The rows are grouped in 4 different ways at once. Each group adds its own fixed numbers to the row, and there is some noise. The rows also spread widely along 17 directions, which tell nothing about the answers.
(in the rows, 128 means zero)
Known rows, each followed by its group in each grouping:
[116  97 100  98 143 176 109 125 177  88 128 111 118 169 135 129 133 137
 119 136 180 155  85  93  47 115 108 139  93 130 113 129] | (3) J B Q
[127  97 126 123 162 121  63 106  85 113 121 114 103 118 135 113 157  91
 101 110 146 112 151 114 176 145 136  82 133 176  98 129] | (2) S X Q
[130  91 144 158 147 124  94 175  86 145 161 127 113 132 141  91  87 111
 140  86 138 165  80 133  82 102 141 145  50 109  90 114] | (0) L V N
[128  98 166 129 162 118  63 145  92 136 116 140  91 135  74  99 131 134
 179 153 113  75 111 128 133 105  57 117 110  94 107 111] | (0) L T C
[134 134 129 112 117  99 118 172  87 137 141 126 126 127 119 119 150 112
 130  94 126  98 108 130 140 130 113 116  92 109  89 122] | (4) J T C
[167  81 144 143 133 130  93  93 124 158 173  84 112 109 147 126 104 115
  96 101 177 146 152 116 104 136 158 106  96 170 120 114] | (3) E X N
[ 33 110 160 118 147 157 111 160 166 134  83 132 134 132 117  81 148 103
 114 136 193  95 109 134 116  87 109  85 108 159  69 151] | (1) E B N
[ 91 156  90  79 110 142  88  89 140  93 121 117 131 184 123 127 117 113
 149  83 122  64  92 163 152 162 167 130  95 161 140 105] | (4) P V Q
[144  96 175 148 140 135 125 102 115 144 123 132 161 105  64 125  84 173
 146 164 155  96 106  95 107  89 106 110  93 151 144 174] | (2) S M N
[ 69 110 124 131 167 162 177 132  78 129 126 104 195 150 114 105 126 146
  90 141 187 132 105 127 138 128 126 118  80 136 127 163] | (1) P M C
[124 132 134 117 130 107 117 126 134 118 103 160 104 127 126 100 141 123
 155  99  93 118 138 157 111 121 130 119 164 144 103 138] | (4) L T N
[148 128 130 162 125  79 167 147  95 179 135 128 144 123 116 146 113 132
 141 139 112 134  97 176 128 114 135 112 122 118 115 138] | (4) P V C
[142 190  84 163  76 153 152 140 124  72 119 154 114 152 169 151 139 137
 138 192 137 114  88  57 141 137 138 122 145 110 114 142] | (3) S V N
[101 146 144 142 155 142 126 115  94  90 145 112 114 164 149 110 185 124
 118 135 125  93 177 102 147 167 111 117 124  80 114 131] | (3) J B N
[167 120 127 169 125 137 104 107 111 154 116 139 121  82 116  90 162 157
 107 105 111 108 179  84 122  91  91 171 138 105 127 120] | (3) S B C
[101 135 174 193 157 114 106 144  93 146 112 137 111 118 122 126  93 111
 160 163 120 115 106 142 101 117 126  94 105 125 107 170] | (3) S V Q
[142 122  94 152 178  98 102 154 106 152 167 152 109 139 138 138 137 123
 114 157 123 154  99 148 106 122 135 101 136 123  95 123] | (4) J V Q
[128 132 186 140 140 157 141 128 117 168 169 123 125 133 139  96  68 133
 145 130 135 145 152 141 115 154 140 127 118  93 141 109] | (3) J M C
[116  93 165  92 171 101 104 104 132 108 119 123 131 116 109 149 116 107
 131 121 131 139 144 136 107 132 139  89 126 162 122 176] | (2) E V Q
[ 76 145 147  76 116 112  91 146 177 106 123 136 131 156 149 131 137  81
 132  91 130 114 110 146 155 134 152 133  96 112 100 104] | (0) S M Q
[129 134 138 125 107  90 138 133 116 108 111 134 123 144 110 141 127 118
 161 158 132 100  87 143 158 128 141  77 146 155  97 144] | (3) L M C
[121  83  83 124 150 186 111 136 120 112 113  90 104 185 132 128 143 136
 128 159 170 152  76 104  85 130  68 143  90  86 121 108] | (2) S V Q
[153 113 124 110 100 128  94 140 173 136 129 120 104  94 176 138 162  90
  74 104 151 152 162  74 144 113 124 144 140 131  92  94] | (1) E B C
[150 100 171 146 110  85 154 130 149 155 166 115 118 126 123 121 113 138
 144 113 160 116 108 159  94 105 155  83  94 148  89 138] | (4) E V C
[137 229 152  98  83 103 119 163 177 169 143 209 132 100 111 149  82 125
 188 143  81  71 106 160 132 123 158 105 169 121 134 108] | (4) P X C
[ 67 109 122 141 167 159  80 157  78 214 102 108 181 116  95 115 100  99
  81 162 157 103 106 139 202 105  83 141  88 111 143  98] | (4) P B Q
[146 105 143 113 134 108  90  90 135  77 118 121  80 142 129 128 148 119
 146  99 107 108 145 125 114 142 125 108 140 149 108 136] | (4) L M Q
[ 93 124 123 171 163 161 150  98  74 117 138 111 132 151 158  64 138 140
 117  81 140 140 153 161  97 155 160 132 106 128 124 143] | (3) S X Q
[102 142 140 160 152 141 148  92  76  87 129 123 175 159 123 139 109 145
 127 178 129 111 123  89 168 144 144 139 100 115 161 174] | (3) P V N
[169 141 102 131  99 116 116 165 100 169 165 120 134 117 133 155 109 118
 125 103 144 135  80 125 100 125 148 121  79 125 113 107] | (2) S B N
[168 121 147 140  79  48 165 143 156 176 129 128 108 147 143 152 125 106
 168 114  98 154 101 213 132 125 154 111 152 126  83 111] | (1) S V N
[112  68 131 143 173 153 153  96 114 130 119 102 115 143 163  73 123 131
 106  91 145 200 164 168  89 143 145 139 134 145 120 142] | (1) E T Q
[117  94 116 128 165 134 118 137 108 121 107 133 112 123 144 104 161 112
  96 130 152 159 132 116 127 120 115  96 160 144  87 138] | (4) S X C
[101 149  80  79 116 142  79 147 108 130  71 138 122 143  97 125 140 100
 148 117 112  90  84 140 159 132 101 131 141 131 114 107] | (3) S V C
[101 127 145 125 179 162 113 116 118 128 151 137 119 147 129 110 108 132
 125 177 155 132 144 115 132 148 133  96 147 120 134 125] | (3) E V C
[126 132 115 119 126 110 149 141  85  94  62 143 159 124 105 149 131 130
 151 115  78 157  99 116  90 116 104 171 122 103 135 192] | (3) S T N
[165 139 172 104  88 159 142 133 152 115 132 159 132 102 112 113  74 161
 159 145 145 122 124  80 109 116 112 131 132 131 130 143] | (1) E T Q
[142 167 114  88  94 156 121 111 152 148 155  95 103 145 189 163 135  89
 113 128 123 131 180 127 168 201 132 139 152  76 162  60] | (2) E T C
[153 128 177 105  91  87 165 128 142 165 144 136 163 134  93 156  54 139
 181 148 130 129  81 181 124 126 162  97 126 153 134 142] | (1) E X N
[ 70 182 131  93 141 110  79 179 136 153  87 173 140 104 101 156 141  87
 133 153  96  76 110 133 144 109 102 111 144 103 119 134] | (4) E B C

New rows. What belongs after each?
[195 151 110 180  93 117 145  93 128 160 170 121  91 119 158 114 141 159
 134 102  99 123 171 143 107 145 153 155 143  94 140  90] | (3) E M C
[144 112  65  77 104 111 114  82 122  88  68 132 141 139 138 123 151 113
 126  46  67 158 134 149 138 136 149 199 158 165 140 130] | (1) L T N
[164 144 124 104 107 117  97 145 187 106 156 158  90 101 161 157 139 114
 119 136 142 137 129  71  95 112 136 112 139 126  94 117] | (0) E V C
[166 104 199  69 103  96 176 121 192 153 162 137 157 121  96 149  95 158
 154 137 152 143 136 152  99 120 120 107 135 131 125 138] | (1) E T Q
[ 78 158 126 101 164 146 142 159 150  95 135 163 122 168 142 103 160 133
 148 127 116 141 121 136  68 134 122 137 131  76 103 139] | (3) J V C
[149  57 168 124 115 109 154 108 166 170 110  64 125 123 125 153 126 117
 118 126 154 164 145 149  96 116  92 131 115 110 122 128] | (3) E M C
[106 176 130 111 129 177 109 139 189 152  90 173  78 108 157 106 117 113
 155 132  82 147 176 139  78 136 106 157 204  79 138 103] | (3) E V C
[144 144 108 120  92 158 104 110 158 152 149 106 135 121 169 153 125 108
  88 125 154 126 145  83 144 142 132 157 112 112 143  85] | (3) S V C
[109 109 130 168 152  63  96 118 120  85 125 135  74 159 186  94 167  82
 130  83 106 149 127 170 148 134 212 109 127 168  66 136] | (1) E T C
[183  76 105 151 136 138  95  34 152 125 104 100  89 125 163 134 115 124
 116 126 100 182 182 127 112 143 128 173 180 155 166 113] | (3) L T Q
[162  97 150 159 139 115 114  91 143 135 132  93  89 136 152 177 122 112
 128 192 138 145 150 112 120 146 116 100 140 122 140 133] | (2) E T N
[131 144 171 146 106 136 154  87 147 132  97 112 138 101 115 171  91 139
 155 162 108 106 155 120  83 132  99 131 128 114 165 182] | (3) E V Q
[160 108 132  76 127 133 132 105 186 160 131 145 154 122  98 167 122 149
 117 198 164 137 126 117 138 117  87 100 188 151 132 117] | (1) S X Q
[ 94 164 100 128 114 158  75  93 155 149 143 121 138 136 119 115 140 132
 113 120 146  38 126 120 151 125 147 145  80 127 153  89] | (2) E M C
[151 148 140  99 106 158 165 117 113 137 158 115 159 124 114 124 137 165
 123 105 127  99 162 101 117 151  87 159 106  79 152 121] | (1) J M C
[ 94 191 127  92  87 163 100 187 117 134 127 139 143 113 105 147 111 113
 142 166 164  44  85  89 150 133  80  99  81  96 119 116] | (0) E T Q
[142 146 142 133 111 129 143 159 155 119 136 142 125 102 164 160 128 120
 110 150 135 155 131  70  88 116 116 138 119  89 120 145] | (4) E T C
[131 150 214  95 158 163 104 123 160  98 158 190 104 138 132 124  75 136
 165 188 124 140 161  70 128 154 121 103 176 102 135 133] | (1) S V N
[183 132 158 151 126  91 161 138  68 145 165 148 131 105 119 112 124 157
 145 104 112 131 141 133 115 133 137 111 125 124 107 147] | (1) S T C
[138 112 106 120 125  69 129 113 155 131 129 123 150 118 143 177 161 102
  79 149 141 156 132 131 164 119 159 108 153 158 106 140] | (3) E M Q
[146 146 116 171 136 132 187  82  58  72 128 126 153 151 158 148 144 152
 121 178 108 149 149  86 167 167 147 132 155 102 161 173] | (2) S X N
[138 128  99 155 126 104 117 162  53 140 117 125  88 132 138  96 148 104
 142 121 119 120 108 157 173 140 143  94 137 129  88 112] | (2) E T C
[119 115 133 115 136 158 169  93 168 133 137 119 166 117 149 142 128 144
  93 140 156 153 161 118  81 128 112 133 143 129 150 147] | (4) L X Q
[116 156  71 145 112 140 150 130  68 150 104 146 176 112 134 104 110 131
 105 112 111 137 112 140 163 128 162 163 131 148 144 141] | (1) E T N
[151  62 123 114 157 194 112  13  82  94  81  73 121 169 107 117  68 153
 149 127 116 158 150 116 128 173 115 161 151 150 206 134] | (3) S B C
[174 114 157 102 174  91 103 143 124 113 180 152 144 119  79 197  99 157
 151 165 128 149  90  83  33 108 122 106  86 111 142 174] | (2) E B N
[136 175 127  64 141 119 131 180  71  63 148 149 119 127 151 162 177 105
 118 107  95 144 158  71 133 185 109 125 140  59 110 142] | (1) E M C
[181 152 137 130  96  95 139 167 168 142 161 144  88 102 170 171 104 112
 151 104 110 174 108 137  23 125 154 117 125 109 105 130] | (4) E X C
[106 117 128 111 129 148 116 101 150 134 101 103 134 155 136 148 105 108
 127 162 130 145 130 141 150 146 122 143 143 110 157 112] | (3) E B Q
[154 120 100 163 110 141  83 118 140 124 116 105 100 168 130 161  90 127
 166 158 119 128  55 111  90 114 119 175  73 102 148 105] | (3) P V C
[156 122 107  98  95 164 137 114 156 176 139  99 144 120 134 134 114 140
 111  94 135 133 137 125  84 131  93 181 102  97 157  92] | (4) J T C
[139 155 139 210 115 121 156 168  81 126 101 137 107 112 145 153 118 127
 149 186 119 131  87 100  94 116 103 107 118 101 103 176] | (1) S M C
[ 66  83 187 122 181 125 142 101  85 125  79 120 188 138  89 112  74 120
 137 152 141 148 113 148 153 122 138 110 114 161 146 193] | (3) S T C
[149  90  99 103 170  99 103  81 109  86 134 131 133 165 105 118 180 148
 117 121 108 135 140 117 158 128 132 149 150 130 126 124] | (3) J B C
[129 100 103 130 190 132  56 130 130 130 144 138 106 132 155 109 197 113
  70 120 126 150 171  89 145 118  99 174 126  94 109  87] | (1) P T C
[126 135  70 152 114 156 123  86  77 100  78 106 120 188 119 142  80 133
 181 144  98 126  56 153 113 158 145 149 114 140 164 142] | (3) S V N
[168 145 110 150  78 123 194  54 137  94 148 120 116 156 167 126  84 151
 161 117 124 135 121 159 116 160 210 104 152 185 137 150] | (0) J V N
[171  52 102 127 164 112 122  58 114 114 114 125 118 147 105  97 148 159
 118 133 124 167 153 137 153 120 128 131 196 169 126 125] | (3) L M N
[164 179 100  97  94 109 141 133 166 144 132 143 110 131 148 181 132 117
 158 123  70 144 131 153  79 154 122 154 167  83 141 110] | (3) J V C
[109 162 183 166  93 164 125  80 133 119 125 140 147  98 135  83  90 150
 138 105 131  61 166  91 147 115 146 147  93 132 150 143] | (0) S B Q
[142 110 142 177 155 110 107 130 119 143 184 137  93 181 156 105 105 131
 147 135 126 155  97 153 117 132 170 128 102  98 108  93] | (4) S V N
[ 85 195 107 143 103 162 135 168 129  96 146 166 128 175 177  93  74 116
 169 127 125 136  51 139 110 141 201 151  81 108 125 119] | (2) J T Q
[156 160  91 103 116 114 138 128 139 111 112 190 120  97 101  99 151 159
 154 111 109 103 118 129  94 101 142 104 179 178 102 159] | (2) J T C
[105 152  51 167 170 174  91 103 126 113 112 148  90 156 157  95 172 143
 116 130 103 124 134 134  75 130 118 163 149 120 129 119] | (1) J B Q
[123 150 113  85 126 124  91 129 125 168 105 147 114 111  75 115 142 129
 153  98 111  61 134 177 115 128 104  93 158 159 111 118] | (1) E B N
[140 149 123 197 120  69 203 166 117 162 146 125 176 102 130 177 183 153
 101 159 138 121 110 135  80  86 104 120  89  97  94 179] | (1) P B Q
[121 133 112 121 143  76 102 160  61 133 153 152 171 125 107 118 155 119
 108  91 121 109  98 128 180 108 154 127  88 123  94 126] | (0) S B N
[ 73 105 139 175 142 151 170 163  80 148 121  86 132 175 131 112 138 120
 120 202 217 106  71 151 158 134  99  41 100 135  72 139] | (1) S B Q
[103 137 106 130 124 106 137 156 153 190 136 158 160 127 132 106 143 120
 105 127 150 126  98 171 157  94 155 120 137 146  87 103] | (1) S V C
[152 154 116  81 103 125 151 124 164 105 178 132 193 169 137 221  87 145
 131 159 133 163  61  83  86 140 147 178  69  86 174 131] | (1) S V C
[153 135  96 159 108 180 141 120 114  98  76 154  94 137 118  86  98 168
 179 159 117 134  89  99 100 104 110 151 160 130 128 142] | (3) P V C
[153 122 134 134 120  80  76 165 121 141 120 154 122  85  82 146 130 120
 143 140 134  87  80 100 115  72 120  94  98 159  83 156] | (2) E V N
[141 105 149 122 137  85 101 134 160 125  94 135  82 126 147 171  92  80
 164 139 101 186  95 166  73 123 152 102 157 160 106 152] | (1) E X C
[164 146 124 160  89 137 167 132 126 129 182 105 119 163 161 146 100 141
 145 170 168 125  89 121 139 150 155 104  95 113 122 105] | (2) P V Q
[ 55 109 141 131 176 146  85 102 158 163  96 136 148 125 108  81 113 118
 120 109 141 103 130 169 126  88 138 140 107 157 131 125] | (0) P B C
[109 116  91 112 152 141  86 125 118 119 128 104 125 137 160 147 150  92
  81 121 150 145 131 114 129 150 129 132 105 139 119 123] | (1) E T Q
[115 129  96  88 123 131  80 116 161  81 128 187 150 126 112  78 125 139
 107  83 148 105  89  85 145  84 189 136 119 206  95 138] | (4) J M N
[128 172 114  63 132 139 149 174 130  87 144 181 149 137 139 144 145 130
 119 149 129 168 120  77 138 148 128 125 171  85 115 128] | (3) S M C
[142 166 154 162 113 143 131 142 124 184 134 143 116  99 121 128 120 141
 151 149 111  91 148 125 102 123  90 126 130  80 133 121] | (2) S V N
[197  99  80 112  97 110 137  93 119 140 142  73 134 133 137 186 164 130
  97  97 118 143 142 116 104 150  94 166 107 118 134 117] | (1) J V N
[131  92 120  77 149 110  85 137 182 133 151 135  95 144 157 105 177  95
 102  93 143 165 157 146 132 128 129 127 161 126  73  74] | (3) L V Q
[131  47  96 142 161 135  62 120 137 152 121  76  93 179 154 143  98  86
 114 141 146 192  67 155 104 125 119 155  88 125 123  83] | (4) J X Q
[151  96 109 180 146  84 170 113 151 163 131 159 158 114 111 121 100 169
 129 166 146 180  82 165  73  64 178 119 140 179 118 171] | (3) E T C
[ 76 177 130 158 132 142 110 140 154 156 124 154 109 168 143 107 128 118
 171 157  95  96 117 176 113 131 126 146 137  74 129  96] | (3) L V N
[107 122 101 146 139 189  38  70 172 156  94 112 114 129 111 130 114 132
 124 143 138  73 121 102  88 106  92 170  93 136 167 105] | (3) S V C
[166 152 115 160 112  95 119 166  85 161 185 123  93 150 161 136 140 113
 136 129 119 125 116 153 144 162 146 115 111  87  99  81] | (1) E T N
